The rows are grouped in 4 ways, from coarse to fine. Each group lies inside one group of the grouping before and may be the whole of it. The rows also spread widely along 14 directions, which tell nothing about the answers.
In the rows, 128 means zero.
Known rows, each followed by its group in each grouping:
[121 122 141 165 147 137 140 131 106 118 105 136  73 111 128 121 110 116
 150 138 131 126 108 104 131  91 155 161 149 110 154  96 140 136 139  93
 102 119 150  98  90 109 158 112 116] : Gat Z_175 Z_971 Z_36
[ 93 126 139 134  83 215 138  78 181 132 163 142 145 142 100 126 171 141
 105 146 148 117 130 154 123 162 109 160  77 172  74 171  98  78 151 154
 158 140 182 171 107 152  72 151 189] : Tam Z_527 Z_300 Z_172
[112  86 190 132  92 159 167 120 140 118 151  67 100 121  74  73  75 100
 167 154 130  59 100 131 121 130 156 161  65 130 143 122 105  64 103 168
  68 106 122 139 113 150 113 178 193] : Gat Z_44 Z_431 Z_98
[152 175  80 134 157 123 163 162 122  64 109 134  39 145 163 141 142  99
 136 152 166 141 134  90 156 105 136 143 173 148 140  96 150 184 136   4
 163 140 202 101 125 133 133 132  92] : Tam Z_354 Z_66 Z_471
[129 154 148 118 145  82  92 179 108 112  85 107 101 123  81  80 169 107
 155 165 101 115 144  99  91  73 129 125  91  83 150 128 147 175 124  90
 111 106  82 132 185  92 116 121 112] : Tam Z_527 Z_794 Z_914
[135  87 132 138 117 126 115 114  99 115 157 145 122 121 117  99 117 145
 163 109  72 134 137 105  91 122 110  88 131  98 124 128 102  51 116 160
 122  94 107 142 104 154 131 142 122] : Gat Z_175 Z_24 Z_33
[133  78  96 154  95 107 123 107  82 100 174 144 128 121 155 137 139 153
 184 107  81 171 149 119 106 136 101  94 173 145 116 154  73  77 144 151
 146 110 125 149 137 162 133 147 123] : Gat Z_175 Z_24 Z_295
[ 99 120 137 151 155 161 125  65 135 124 172 149 149 106  89 110 138 159
 119 156 110 139 119 159 171 165 146 166 114 120  88 144 131  94 188 125
 122  99 108 144  49 175 107 139 138] : Tam Z_354 Z_66 Z_47
[184 114  99 146 152 134 115 163 101 124 125 161  70 131 125 116 139 121
 140  98  75 168 141  81 106  70 146 117 123  66 155 102 160  76 122 139
 120  88 126 135 122 145 138 117  90] : Tam Z_354 Z_89 Z_45
[123 121 153 142 137 136 146 124  86  83 180 118 114  95  79 112  99 128
 155 168 113 109 118 120 139 119 157 161 120 140  98 112 128  81 128 104
 142 124 107 155 149 124 151 114 167] : Gat Z_44 Z_410 Z_443
[116 175 138 130 129  81 123 154  97 112 110 148 141 104 102  96 150 131
 111 127  98 122 156 127  94 110 121 112 129  91 127 138 140 154 122  69
 142 142  84 135 158  77 197 103 110] : Gat Z_44 Z_431 Z_396
[147 124 100 121 157 153 133 134 115  95 176 136 104 104  78  80 132 137
 113 155  74 121 131 108 119 155 171 127  70  77  94 136 154  55 122 134
 126  68  97 144  79 195 113 140 145] : Tam Z_354 Z_89 Z_117
[181 139 119 129 143 167 119 146 116 121 160 158 110 128  79 104 129 165
 107 102 101 149 137 128 135  79 149 116  78  84  92  89 161  50 139 178
 138 128 119 185 125 152 130  96 133] : Tam Z_354 Z_66 Z_47
[168 158 104 124 167 126 126 160  67  55 212 186 125 107  92 107 119 165
 108 120 119 131 128 113 126 136 149 108 144 115  54  83 168  98 108  75
 191 138 117 150 151 133 185  67 133] : Tam Z_354 Z_89 Z_45
[121 119 134 132 142  83 108 113 121 110 167 114 164 110 108  99 155 149
 148 138 137 146 124 180 161 136 137 158 120 134 119 128 127 176 190 122
 100 115  73 145 119 144 120 146 137] : Tam Z_354 Z_66 Z_471
[131 155 158 114 165 124 158 106 154 124 147 123 147 138 110  81  94 136
  76 102 147 110 106 157 171 149 119 120 125 103 116  95 149 106 127  60
 128 148 101 131  70 136 182 138 127] : Tam Z_354 Z_66 Z_47
[ 73 133 206 147 107 153 147  71 149 125 147 121 156 137 102 136 121 108
 140 150 136  95 122 142 134 158  79 169 138 170 126 156 100  98 122  67
 152 162 143 146 133  63 146 141 155] : Gat Z_44 Z_431 Z_98
[163  92  85 159 127 123 158 153 115 106 135 109  60 111 168 145 140  98
 168 119 111 168 124 103 128  97 161 177 134 130 173 124 134 111 141 120
 101 102 145 119 115 141 134 154 117] : Gat Z_175 Z_24 Z_295
[127 124 148 110 136 115  71 142 142 104 124 144 130 143 125 100 150 141
 109 108 158 139 105 135  96  74 102 109 140 121 110  68 128 178 127 115
 146 163 141 135 157 111 140  74 141] : Tam Z_354 Z_66 Z_471
[113 165 137 161 104 145 153 136 132 126 129 167 139 122 128 134 152 102
  82 114 153 117 122 134  97 154 121 186 131 138 125 143 146 139  95  45
 160 177 146 118 155  63 205  89 139] : Tam Z_354 Z_89 Z_117
[180 144  97 108 120 166 147 172 162 124 118 120  70 161 131 111 152 115
 105  97 122 139 143  99 115  80 123 109  81 104 134 112 143  82 113 132
 139 133 172 160 133 143 106 144 130] : Tam Z_527 Z_794 Z_914
[159 123 132 112 144 132 107 173 173 127 120 145 103 127 136  84 146 112
  76  80 171 125  89 134  90  89 148 155  94  84 147  57 175 174 101 114
  99 147 140 106 106 114 163  98 143] : Tam Z_354 Z_66 Z_47
[178 127 119 115 155 122 150 135 186 141 147 126 125 150 158 124 148  88
  82  65 114 159 127 129 129 147  98 152 109  98 174 127 164  80  99  65
 128 129 104 137  91 111 167 169 109] : Tam Z_354 Z_66 Z_47
[ 95 143  87 143  47 160 179 144 148  98 104 100  82 126 138 110 140  88
 101 167 162  98 130 132  83 143 151 164  95 169 109 161  84 132  99 103
 139 154 184 117 164 169 133 134 183] : Tam Z_354 Z_66 Z_471
[154 109 120 126 164  94 169 128 153 105 146  59  92 135 167 142 126  86
 163 127 143 157 112 145 191 122 133 181 133 159 187 117 138 145 169  69
  97 112 116 128  96 122 123 197 127] : Gat Z_175 Z_971 Z_36
[103 123 138 154 139 112 155 105  95 100 131  90  96 104 105 117 114 120
 180 186  95 128 135 128 169 118 158 156 135 132 141 151 111 119 178 104
 101  90 109 133 106 148 117 164 125] : Gat Z_44 Z_431 Z_98
[145 153 153 140 126 164 150 115 129 126 166 160 124 132  84 112 134 171
 169 120 142  94 149 144 167 141 128 126  90 128 114 121 143 111 173 143
 109 117 157 158  66 123 100 178 128] : Gat Z_175 Z_971 Z_36
[153 156 107 137 156  82 152 172 101 102 104  74  90 111 117 117 129  84
 117 156 108 163 131 128 147  69 168 180 107 110 155 119 156 132 135  70
 123 133  66 141 187 109 173 103 121] : Tam Z_354 Z_66 Z_471
[159 123 109  99  95 108 149 144 179  96 184  68 145 135 165 143 170 126
 137 107 193 153 121 208 165 110 119 175  85 211 127 114 116 184 183 147
 124 177 140 182 165 121 104 173 187] : Gat Z_175 Z_24 Z_33
[103 122 122  84 114 116  99 146 153 117 122  96 146 113  92  41 150 133
  67 140 105 108 117 143  67 120 141  95  58  81  86 133 112 123 106 151
 117 115  77 140 134 173 127 111 183] : Tam Z_527 Z_794 Z_914

New rows. What belongs after each?
[115 126  96 112 139 120  96 110 122  80 136 115 116 136 134 126 154 145
 114 157 112 179 132 136 132  87 112  98 150 150  81 119  93 128 166 113
 182 140 134 162 159 172 105  91 142] : Tam Z_354 Z_66 Z_471
[ 94  96 151 190 103 158 184  71 118 139 166 133 140 115 121 118  86 111
 129 124 135 117 100 145 148 193 139 198 154 148 133 153 105  65 125  90
 108 129 121 108  79 140 180 142 146] : Tam Z_354 Z_66 Z_471
[129 130 157  95 171 158  87 106 173  90 151 127 102 150 108 129 168 141
 151 150 136 136 128 121 152  89  95 118 116 140 113  93 137 146 178 115
 151 122 174 166  94 125  51 148 137] : Gat Z_44 Z_431 Z_396
[105 103 141 107 112 106 101 117 131  85 136 126 114 149 142 101 139 131
 162 127 128 119 129 113  92 120  79  66 168 146 124 116  78 150 125 106
 147 126 159 129 134 145 111 150 137] : Gat Z_44 Z_431 Z_396
[169  95  98 125 115 146  98 175 167 111 154 154  96 125 151 126 183  93
 105  87 146 152 110 112  54 111 134 186  95 118 147 100 159 139  86 128
 128 133 157 123 147 109 130 107 157] : Tam Z_354 Z_66 Z_471
[143  98 119 132 148 128 122 103  98  95 165 130 109 138 134 133 109 155
 163 117  88 166 134 112 147 107 104  80 169 133 113 112  99  61 153 130
 154 112 131 158 107 158 126 133 122] : Gat Z_175 Z_971 Z_36
[109 147  90 147  91 140 169 125 135 123  88 103  91 133 147 116 138 119
 107 148 136 144 139 150 146  98 152 132 119 144 125 149  96 140 169 123
 124 135 159 131 126 182 131 140 136] : Tam Z_354 Z_89 Z_45
[139 156 146 130 146 159 192 128 175 146 109 117  90 125 124 110 113  84
  82 114 123 106 126 113 141 125 142 168  90  90 167 125 163  78 106  52
 114 129 137 121  63 101 173 166 125] : Gat Z_44 Z_410 Z_443
[158 168  87  94 144 130 156 169 183 101  88  67  63 148 148 130 162  74
  75 150 135 159 134 128 140  66 138 156  75 131 144 118 151 132 129  70
 154 152 141 154 164 137 121 135 139] : Tam Z_354 Z_66 Z_47
[127 112  84 128 160  90  86 149 114 110 118 163 119 113 169  96 160 147
  81  87 121 183 107 116  92  95 135 103 184  81 118  93 135 185 141  87
 133 125 122  95 104 143 179  66 108] : Tam Z_527 Z_794 Z_914
[142 132 148 103 114 118 156 134 144  89 172 107 131 147 127 118 121 101
 138 114 135  95 130 122 107 170  79 118 120 160 127 131 116  88  74  59
 163 149 128 145 149  94 155 166 159] : Gat Z_175 Z_971 Z_36
[129  85  94 131 154 106 121  75 135 112 178 122 142 131 152 118 141 145
 139 117  93 185 131 149 166 163 114 118 160 128 123 147 102  98 185 116
 122  83  98 138  56 204 105 175 114] : Tam Z_354 Z_66 Z_471
[172 127 143  76 144 141 130 177 175  84 135  85  70 161 137 114 121  88
 104 105 150 125 106 102 104  56 107 113 102 133 141  56 145 108  81  98
 159 167 166 158 172 101 135 115 164] : Gat Z_44 Z_431 Z_396
[135 112 140 116 103 153 147 116 193 139 126 109 124 155 166 130 138 110
  88  75 146 142 115 141 108 111  86 127 115 141 142 117 109  90 108 119
 142 174 163 147 116 108 152 137 155] : Gat Z_175 Z_24 Z_295
[ 94 134 114 114 124 124 123 115 169 101 133 127 135 120 143  83 145 150
  82 131 197 118  93 182 139 138 145 136 126 147  91  95 116 219 167 105
 116 153 158 108  81 177 134 120 166] : Tam Z_354 Z_66 Z_47
[191 115  80 119 186 104 129 160 118  69 185 138  92 132 173 141 130 117
 107  87 137 195 104 112 146 106 132 146 178 132 126  65 165 126 122  52
 168 143 133 131 135 128 173  90 117] : Tam Z_354 Z_66 Z_471
[115 145  89 104 154 155 123 132 160 105 123 125 104  97  94  81 157 109
  44 169  77 131 129 114  85 139 165 142  56  68  89 148 152  75 104  99
 146  95  97 131  88 182 131 108 155] : Tam Z_354 Z_66 Z_47
[127 151 139 138 172  87 148 131 105 115 152 103 154 101 105 100 124 126
  98 132 121 149 112 155 171 127 152 174 131 113 120 125 156 138 156  55
 125 138  51 139 136  98 192 102 129] : Tam Z_527 Z_794 Z_914
[ 99 167 157 155 125 205 170 111 163 144  86 142  86 138  93 114 128  83
  76 155 119  90 124  96 110 138 134 173  85  98 135 149 150  65  87  62
 143 137 167 116  92 106 151 120 132] : Tam Z_354 Z_89 Z_117
[152 148 121  96 154 195 125 146 191  98 131 158  68 149 106 100 152 102
  79 131 130  99 121  79  83 129 118 125  73  91 111  99 168  82  70  77
 162 119 186 128  83 145 101 133 141] : Tam Z_354 Z_66 Z_47
[110 158  96 101 100 125 130 145 145  97 143 151 143 103 120  75 159 162
  77 123 149  95 135 158  82 161 142  96  87 116  73 131 122 168 125 118
 136 138 139 122  91 154 153 126 171] : Gat Z_175 Z_971 Z_36
[ 85 153 139 158 102 130 202 110  95  99  85  65  66 125 108 126  86  84
 163 204  92 106 150 104 154 109 143 142 135 149 144 175  84  74 133  67
 133 120 135 133 149 140 141 162 128] : Gat Z_44 Z_431 Z_98
[151 108 152 162 131 161 189  90 128 133 188 102 123 123 107 137  98 132
 163 116 110 136 127 147 196 142 140 179 104 145 136 137 130  28 164 139
 108 121 112 171  82 132 131 180 138] : Gat Z_175 Z_24 Z_295
[118  79 190 110 154 141  75 114 180 136 103  85 100 148 115 112 141 104
 157 137 129 132  94 122 114  56 105 143  94 116 168  84 125 134 145 157
  93 114 131 139 111 105  75 138 153] : Gat Z_175 Z_971 Z_36
[132 122 115 109 142  80 100 141 131 113 121  91 126 134 124  98 173 119
 145 141  93 156 144 127 120 104 111 112 112 111 142 149 118 150 156 109
 119  99  81 148 150 140  99 156 121] : Tam Z_527 Z_794 Z_914
[159 120 115  81 135 122 171 123 204  96 167  62 104 164 170 131 142  90
 130 106 147 142 131 144 168 145  91 129 112 172 158 129 118 114 143  79
 136 133 154 160  98 147  95 225 150] : Gat Z_44 Z_431 Z_396
[130  89 156 145 112 153 133 117 117 101 165 104 104 153 121 123 107 132
 179 128 166 127  96 126 154  97 114 141 153 179 117  91  95 114 147 139
 130 147 170 151 159 138 100 126 161] : Tam Z_527 Z_794 Z_914
[122 142 114  95 180 119 108 105 165  80 144 103 110 130 141 128 175 151
 131 160 143 161 126 150 181  99 118 122 125 152 100 104 130 183 209  91
 149 127 151 152  82 155  73 149 130] : Gat Z_175 Z_24 Z_295
[ 91 104 119 176  93 147 172  84 107 135 103  80  98 145 143 145 111 102
 152 157  94 164 135 119 155 110 116 145 166 165 138 180  61  58 158 112
 138 128 139 145 152 158 124 141 129] : Tam Z_527 Z_794 Z_914
[147  79 151 147 135 159 122 128 160 130 150 129  96 132 148 139 136 114
 152  95 165 139  89 133 129  96 133 187 124 142 165  79 143 137 143 143
  94 133 171 123  91  99 121 135 152] : Gat Z_175 Z_971 Z_36
[131 147 151 138 111 147 126 131 109 108 164 184 142 136  91  94 128 149
 123 107 130  88 133 117  94 163 104 101 125 116  95 121 131 101  90  95
 156 143 141 137 132 114 165 116 135] : Tam Z_354 Z_89 Z_117
[104  55 205 152 137 148  98  81 152 134 127 102 112 156 125 122 101  97
 167 126 146 134  71 124 131  89  95 166 157 147 163  83 100 107 128 128
 102 135 138 123 129 117 112 123 147] : Tam Z_354 Z_66 Z_47
[123 106 168 109 118 175 103 107 187 122 135 106 107 171 110 110 161 132
 156 139 175 118 107 140 142  89  98 133  90 165 122 101 108 143 168 164
 119 130 185 161 121 144  35 165 169] : Tam Z_527 Z_300 Z_172
[106  85 163 119 138 133  85 115 151 111 107  87  89 137 119 111 140 118
 176 162 137 126 102 125 119  65 121 132 112 137 146  92 105 159 162 157
  98 109 147 131 117 137  68 140 157] : Gat Z_175 Z_971 Z_36
[133 165 119 123 143  89 126 164 105  99 104 125  99 121 105  79 144 127
 135 152 128 110 137 124 127 107 150 113 109  95 133 116 148 186 141  83
 111 112 109 116 131 141 142 137 112] : Tam Z_354 Z_89 Z_117
[105 161 154 131 105 131 156 110 106 104 141 116 121 124  69  87 120 156
 172 168 117  82 160 141 155 135 130  98 101 135 101 150 101 114 169 130
 119 114 127 162 111 154 104 178 137] : Gat Z_44 Z_431 Z_396
[155 127 129 106 134 135 162 159 160  85 150  82  88 129 141 123 124  85
 111 124 147 123 105 117 118 107 130 162  97 148 133  96 143 100  87  78
 149 158 142 143 154 104 154 128 166] : Gat Z_175 Z_24 Z_295
[ 95 120 164 115 140 111 131 106 128 105 123  64 116 114  91  95 110 116
 144 184 110 116 119 142 152  87 139 135 103 134 121 122 103 114 159 115
 121 118  90 156 139 141 118 143 164] : Gat Z_44 Z_410 Z_443
